The rows come from 4 hidden closed curves, with some noise, and rows from the same curve form a group. Each curve winds through 8 dimensions. The rows are also pushed far along 4 directions, which tell nothing about the answers.
(in the rows, 128 means zero)
Known rows, each followed by its group:
[143 100 151 116 137 116  91 149 108 132 126  94 148 138 115 143 107  91
  95 127] -> Luv
[138 127 149 117 179 165 122 129 192 111 102  54 179 126 118 207 169  93
 156 175] -> nurod
[130 130 127 128 109 131 143 144 149 144 159 158 122 115 122 100 122 141
 129 125] -> dugud
[113 130 138 128 124 116 122 107 101 123 126 143 131 138 140 140 119 119
 138 113] -> dugud
[121 123 128 111 119 115 139 143 109 112 125 143 145 141 136  90 128 146
 105 111] -> Luv
[127 145 120 133 135 136 158 140 129 117 124 143 126 141 146 136 132 134
 134 143] -> Zugal
[138 103 110 132 123 132  77  81 135 111 162  99 110 136 141 150 105 106
 132 104] -> Luv
[120 122 119 143 139 133 144 106 118 124 135 124 112 113 148 124 131 133
 132 119] -> dugud
[128  96 114 120  96  93  55  80  64  97 120 122 109 155 125  77  81 124
  98  58] -> Zugal
[148 108 137 113 134 125 122 132 123 130 157 149 117 129 149 133 112 123
 105 135] -> dugud
[127 127 127 122 133 144 143 122 140 109 125 121 128 118 148 107 122 137
 150 135] -> Luv
[131 120  81 120 112 150 117 150 137 151 122 119 127 131 110 124 137 149
 142 128] -> Luv
[123 123  91 146 103 135  90  97  92 126 123  78 121 137 123 132  93 116
 166  76] -> Zugal
[122 119 171  89 154 118 131 150 186 116 131 131 168 145 128 140 148 123
 123 183] -> dugud
[150 112  85 134 150 169  85  82 154 123 112  51 135 139 113 194 146 109
 158 127] -> nurod
[127 103  67 124 131 172 116 117 141 133 127  65 135 121 136 196 132 118
 181 133] -> dugud
[147 112 148 111 137 122 110 137 132 154 128 121 127 118 121 126 127 127
 121 142] -> dugud
[110 123 108 137 149 134 139  92 177 145 163  91 123 123 122 151 151 126
 159 134] -> Zugal
[ 97  99 111 139 126 154  88  46 151 111 153 117 107 169 128  89  82 115
 132 134] -> Luv
[151 121  99 102 130 124 165 170 136 152 123 133 133  90 131 142 162 166
 142 140] -> nurod
[147 132 119 115 139 149 161 161 150 147 142 146 124 100 163 142 160 162
 145 151] -> dugud
[120 136 129 129 149 142 133 134 165 125 143 129 123 133 137 114 152 141
 146 146] -> nurod
[139 132 106 110 109 133 118 181 115 143 107 129 143 123 120 131 141 147
 136 120] -> Luv
[121 111 177 118 158 137 138 149 151 121 149 100 166 120 147 153 126  94
 124 151] -> Luv
[156 129 151 105 110 115 111 172  86 140  99 142 142 101 147 166 128 126
 119 125] -> Zugal
[133 103  95 138 142 143 146  87 116 143 136 106 104 114 138 105 110 141
 138 120] -> Luv
[146 125  78 139 111 149 130 118  90 144 114 121 101 127 138 120  98 147
 153 113] -> Zugal
[140 109  54 118 126 145 151  95 129 137 113 127 107 121 134 116 139 181
 146 131] -> nurod
[120 117 136 102 120 113 119 126 167 119 157 171 131 150 123  81 131 151
 107 136] -> Luv
[139 105 152  91 132  95 134 135 141 118 138 166 130 135 124  63 111 149
  80 144] -> Zugal
[112 115 129 113 125 134 152 137 150 122 140 131 145 117 126 107 123 133
 143 139] -> dugud
[120 136 120 137 101 130 114 114  66 134  88 126 118 113 144 110 108 143
 157  94] -> Zugal
[124 135 114 135 113 131 136 153 130 120 133 117 136 130 119 113 122 125
 142 112] -> Zugal
[126 134 126 129 136 157 193 136 179 132 150 152 139 116 133 132 131 142
 142 174] -> nurod
[120 115 113 155 130 154 121 111 100 117 124  73 124 113 137 158 107  92
 146 109] -> dugud
[115 119 134 129 167 145 155  89 218 147 158 137 113 157 103 111 128 133
 131 207] -> Luv
[ 98  86 176 139 167 131 112  63 166  82 186 103 132 156 138 126  79  61
  89 153] -> dugud
[115 150 141 112 128 126 134 161 124 132 108 141 156 131 153 153 167 144
 147 129] -> Luv
[126 109 146 121 155 109 105 111 124 135 126  83 140 115 135 162 143 108
 138 126] -> Zugal
[114 127  66 149 114 134 147  91 121 154 141 127  89 112 116  77 139 169
 156  92] -> Zugal
[108 136 141 123 116  93 115 132 106  99 143 181 103 165 143  51 108 143
  96 110] -> nurod
[147 126 112 112 131 105 135 146  82 153  88 129 120 102 133 128 157 161
 129 113] -> Zugal
[114 116  68 131 133 148 139  78 169 163 149 138 102 150 112 102 147 173
 139 146] -> Luv
[133  88  83 129 126 127  86  68 153 128 168  97 107 152 102 150 114 111
 109 114] -> nurod
[161 128  49 130 113 163 153 146 102 170 114 140  89  99 136 120 133 185
 156 122] -> dugud
[138 129 151  98 134 127 133 176 145  94 102 121 168 128 129 135 148 124
 124 144] -> nurod
[138 110 154 111 161 105 137 118 140 131 139 139 127 131 139 143 140 125
 102 153] -> dugud
[145 132 155 108 135  90 139 181  75 133  86 157 129 106 129 106 146 144
  92 127] -> Zugal
[127 123  42 135 107 169 183 128 150 136 135 121 112  98 122  76 137 193
 163 119] -> Luv
[144 161 142 125 108 132 131 182 132 131 120 164 135 134 135 139 140 139
 122 138] -> dugud
[115 126 151 126 157 129 142 100 154 136 129 132 121 136 132 109 125 132
 138 161] -> Luv
[141 123  91 122 112 120 120 131 123 126 126 125 125 129 120 154 144 141
 126 109] -> nurod
[150 140 112  98 159 128 197 202 168 148 115 134 143 105 131 170 182 158
 139 186] -> nurod
[132 115 108 137 121 153 150 111 122 131 128 125 121 120 120 112  93 130
 131 135] -> nurod
[138 125  98 148 121 138  94  80  91 127  97  91 115 140 114 157 116 117
 135  99] -> nurod
[127 131  91 134 102 114 112 126  99 142  94  93 127 122  93 124 124 141
 154  95] -> Zugal
[124 126 145 101 130 130 123 135 151 116 139 145 147 133 162 145 141 132
 143 141] -> dugud
[109 121 101 134 120 129 104 113 147 104 163 121 114 155 135 122 118 120
 128 121] -> nurod
[129 120 125 115 136 135 128 103 110 109  87 115 136 129 127  99 120 141
 133 123] -> nurod
[118 135 116 140 122 173 148 154 154 138 129 117 136  98 132 165 138 123
 152 157] -> Zugal

New rows. What belongs after each?
[145 138 130 128 129 117 139 154 131 168 124 110 135 105 119 180 143 126
 155 131] -> Zugal
[119 129 177 113 129 113 124 133 159 114 140 165 133 138 123  70 110 128
 117 150] -> Luv
[117 135 122 139 128 130 149 121 138 133 117 131 115 117 116  79 139 156
 131 129] -> dugud
[139 118  95 134 155 142 147 136 140 143 140  93 116 116 133 163 151 126
 143 140] -> Zugal
[122 116  90 119 120 151 150 147 164 132 139 120 142 132 114 106 136 151
 133 138] -> Luv
[122 144 145 131 109 139 142 167 124 127 132 158 138 103 139 132 127 126
 123 134] -> Zugal
[146 157 163 117 140 115 137 188  82 121  85 133 145 107 163 159 158 131
 125 129] -> dugud
[133 130 125 146 133 125 133  94 124 127 154 138 105 137 138 131 112 121
 117 118] -> Luv
[115  93 107 123 112 104  74  64  69 120 121 116 113 150 127 120  88 112
 126  78] -> dugud
[119 116 130 109 130 116 130 137 128  96 131 145 131 132 134  85 138 140
 100 121] -> Zugal
[140 126 137 122 173 139 139 131 200 156 152  96 137 122 128 215 173 112
 156 186] -> Luv
[131 168  47 150  92 155 194 145 132 147 121 163 100  99 127  97 155 199
 173 106] -> Luv
[125 124 195 100 161 122 157 129 161  94 120 152 162 138 134  94 128 123
 103 171] -> nurod
[115 128 122 134 138 157 141 104 170 119 156 149 118 170 131 109 104 125
 121 167] -> Luv
[117 112  77 115 135 166 162 121 212 143 144 121 128 132 104 103 140 165
 155 183] -> dugud
[109 115 166  98 157 102 160 148 161 106 133 128 173 128 128 150 149 108
 126 157] -> dugud
[134 140  43 127  99 148 157 154  97 153  88 134 117 122 118 103 155 196
 147 108] -> Luv
[128 125 165 132 151 110 138 160 119 132 120 123 136 117 112 124 132 105
  97 143] -> Zugal
[132 111  85 149 132 147 111 107 118 158 103  34 121  85 103 154 131 119
 181 106] -> Luv
[130 126 168 110 176 124 157 157 193 138 147 120 151 118 127 147 161 118
 130 185] -> nurod
[142 113 164 120 146 100 124 126 126 137 158 137 125 132 136 122 113 109
 103 128] -> Zugal
[132 144 145  98 110 114 121 188 127 129 115 156 151 125 131 120 155 147
 126 126] -> Luv
[114 141 145 121 104 121 129 138 143 112 134 179 125 153 112  59 104 140
 109 134] -> Luv
[126  96  95 125 137 142 121  97 120 127 142 121 118 160 133 108 110 133
 102 134] -> Luv
[147 112 122 121 136 138 132 141 139 133 157 129 123 118 142 163 122 119
 123 141] -> dugud
[121 127 154 128 117 145 123 150 120 119 134 141 136 111 145 137 112 110
 117 139] -> Zugal
[146 129 182 126 163 108 139 150 184 124 162 121 146 130 115 181 137  82
 106 172] -> Luv
[ 95  98 100 134 119 105 119  84 139 135 159 125  98 137 108  68 108 141
 124 113] -> nurod
[147 146 165  99 129  82 170 191 102 136 114 185 143 106 133 123 156 147
 107 131] -> dugud
[155 144 113 117 117 127 166 215  88 160  85 132 139  94 119 126 149 161
 134 122] -> Luv
[149 156  60 145  74 158 116 150  97 157 106 151  94 119 121 112 128 175
 153 101] -> dugud
[118 142 185  92 136 105 120 154 152 116 116 154 166 137 146 144 155 132
 133 150] -> dugud
[131 106 118 119 135 158 157 123 181 124 157 115 145 112 128 139 124 125
 140 157] -> nurod
[109 117 177 106 132 126 131 120 142  86 149 196 129 138 166  90 120 128
  76 156] -> Zugal
[108 124 179 124 150 113 132 135 150 103 130 100 160 123 129 138 139  96
 121 139] -> dugud
[135 111 109 120 143 137 111 132 137 158 126 103 130 142 107 154 136 124
 122 144] -> Luv
[130 139 168 113 141 125 150 147 153  98 138 173 131 141 157  87 132 143
  93 161] -> dugud
[119 116 136 107 148 140 121 119 173 108 158 141 144 168 149 140 134 126
 109 164] -> Luv
[131  94 111 119 128 143 103 122 103 109 126  94 135 137 137 155  93  96
 131 123] -> dugud
[144 122 112 131 127 115 125 140 116 150 120 107 127 121  98 166 132 114
 126 126] -> dugud
[121 103 170 105 150 123 123 133 138  86 152 122 156 148 148 148  99  80
 101 149] -> dugud
[125 117 125 103 118 125 110 141 155 131 144 143 137 147 117 110 132 139
 116 134] -> Luv
[125 134 134 131 150 134 126 133 147 126  97  89 138 139 107 164 135 111
 146 161] -> Luv
[148  86  94 125 118 130  41  88  86 149 121  63 108 112 128 155 111 112
 135  83] -> dugud
[164 152 102 122 128 126 153 170 132 147 112 135 117  95 128 164 164 157
 155 132] -> Luv
[141 159 122 126 127 139 168 169 158 121 132 134 141 100 150 170 170 144
 163 134] -> Luv
[138 120 143 124 176 128 142 146 162 127 151 100 142 129 142 185 156 101
 125 160] -> Zugal
[140 125 105 134 126 159 135 119 131 139 136 144  96 117 156  89 119 162
 129 137] -> dugud
[112 136 145 131 112 135 111 143  94 118  90 129 140 105 141 159 143 121
 130 128] -> Zugal
[128 144 120 120 116 115 142 167 123 142  89 108 147 108 102 130 148 143
 152 124] -> Zugal
[134 144 134 125 124 118 115 152 100 133  76  94 138 104 114 138 138 123
 160 116] -> Luv
[106 158  99 135 136 131 170 164 166 131 129 149 112 138 125 110 166 162
 152 159] -> nurod
[144 109  90 117 124 159 126 163 122 130 111  70 150  98 125 181 126 120
 158 131] -> nurod
[104  71 124 137 144 149  94  61 162 121 184  81 129 152 127 112  85  93
 113 129] -> Luv
[143 119 118 120 146 138 149 122 155 122 125 118 117 120 127 109 122 138
 138 157] -> Luv
[141 120 212 116 154  84 107 113 118 108 164 162 130 144 165 144 110  92
  84 131] -> Luv
[127 127 182 118 146  97 146 166 121 120 129 157 135 123 117  94 125 111
  76 145] -> Zugal
[130 110 128 133 112 132 111 117 137 143 162 131 117 122 115 110  97 117
 123 113] -> dugud
[139 127 159 107 113  73 137 154  73 117 121 181 131 131 138 109 112 134
  82 110] -> nurod
[121 127 125 121 144 128 182 124 188 141 146 135 124 100 112  77 148 164
 148 154] -> Luv
[131 126 132 126 150 145 139 125 163 152 127 119 118 126 114 125 126 130
 147 174] -> Luv
[105 121 136 118 146 133 116 102 163 126 148 126 144 153 141 150 149 127
 135 145] -> Luv
[130 103 111 128 155 151 115 130 124 130 119  62 151 144 129 193 130 100
 131 141] -> Luv
[123 123  87 129 126 154 112 104 154 127 140 107 122 136 145 157 145 143
 158 124] -> Luv
[136 146 113 145 117 125 124 136 133 157 130 102 124  93 113 163 148 126
 166 105] -> Luv
[132 134 185 123 131  96 108 132 136 123 155 135 140 115 136 145 130  95
 122 112] -> Luv
[121 114 147 116 147 116 100 112 135 140 137 123 136 152 130 152 138 115
 114 142] -> Luv
[113 102 132 102 129 120 125 108 197 117 182 177 126 169 119  63 118 147
  88 158] -> Luv
[141 129 117 112 105 132 109 172  93 113  90 123 138 118 134 117 124 141
 130 112] -> dugud
[141 108  85 138 135 185 130 119 159 145 120  49 147 100 108 185 129 111
 172 143] -> nurod
[102 106  80 134 140 143 113  82 210 118 188 113 101 163 122 100 136 140
 140 145] -> nurod
[154 113 160 107 143 107 123 111 155 110 169 173 123 159 128 110 119 120
  70 147] -> nurod
[109 131 125 125 152 124 178 103 207 138 183 155 127 130 133 107 159 159
 141 155] -> Zugal
[147 121 134 109 131 119 134 138 118 133 119 120 150 101 137 167 150 130
 136 121] -> nurod
[130 115 140 122 114 120 128 126 109 131 140 142 120 104 138  62 104 144
 130 101] -> Luv
[130  86 144 127 151 144  84  70 149 120 178 115 107 143 157 118  93 106
 105 140] -> dugud
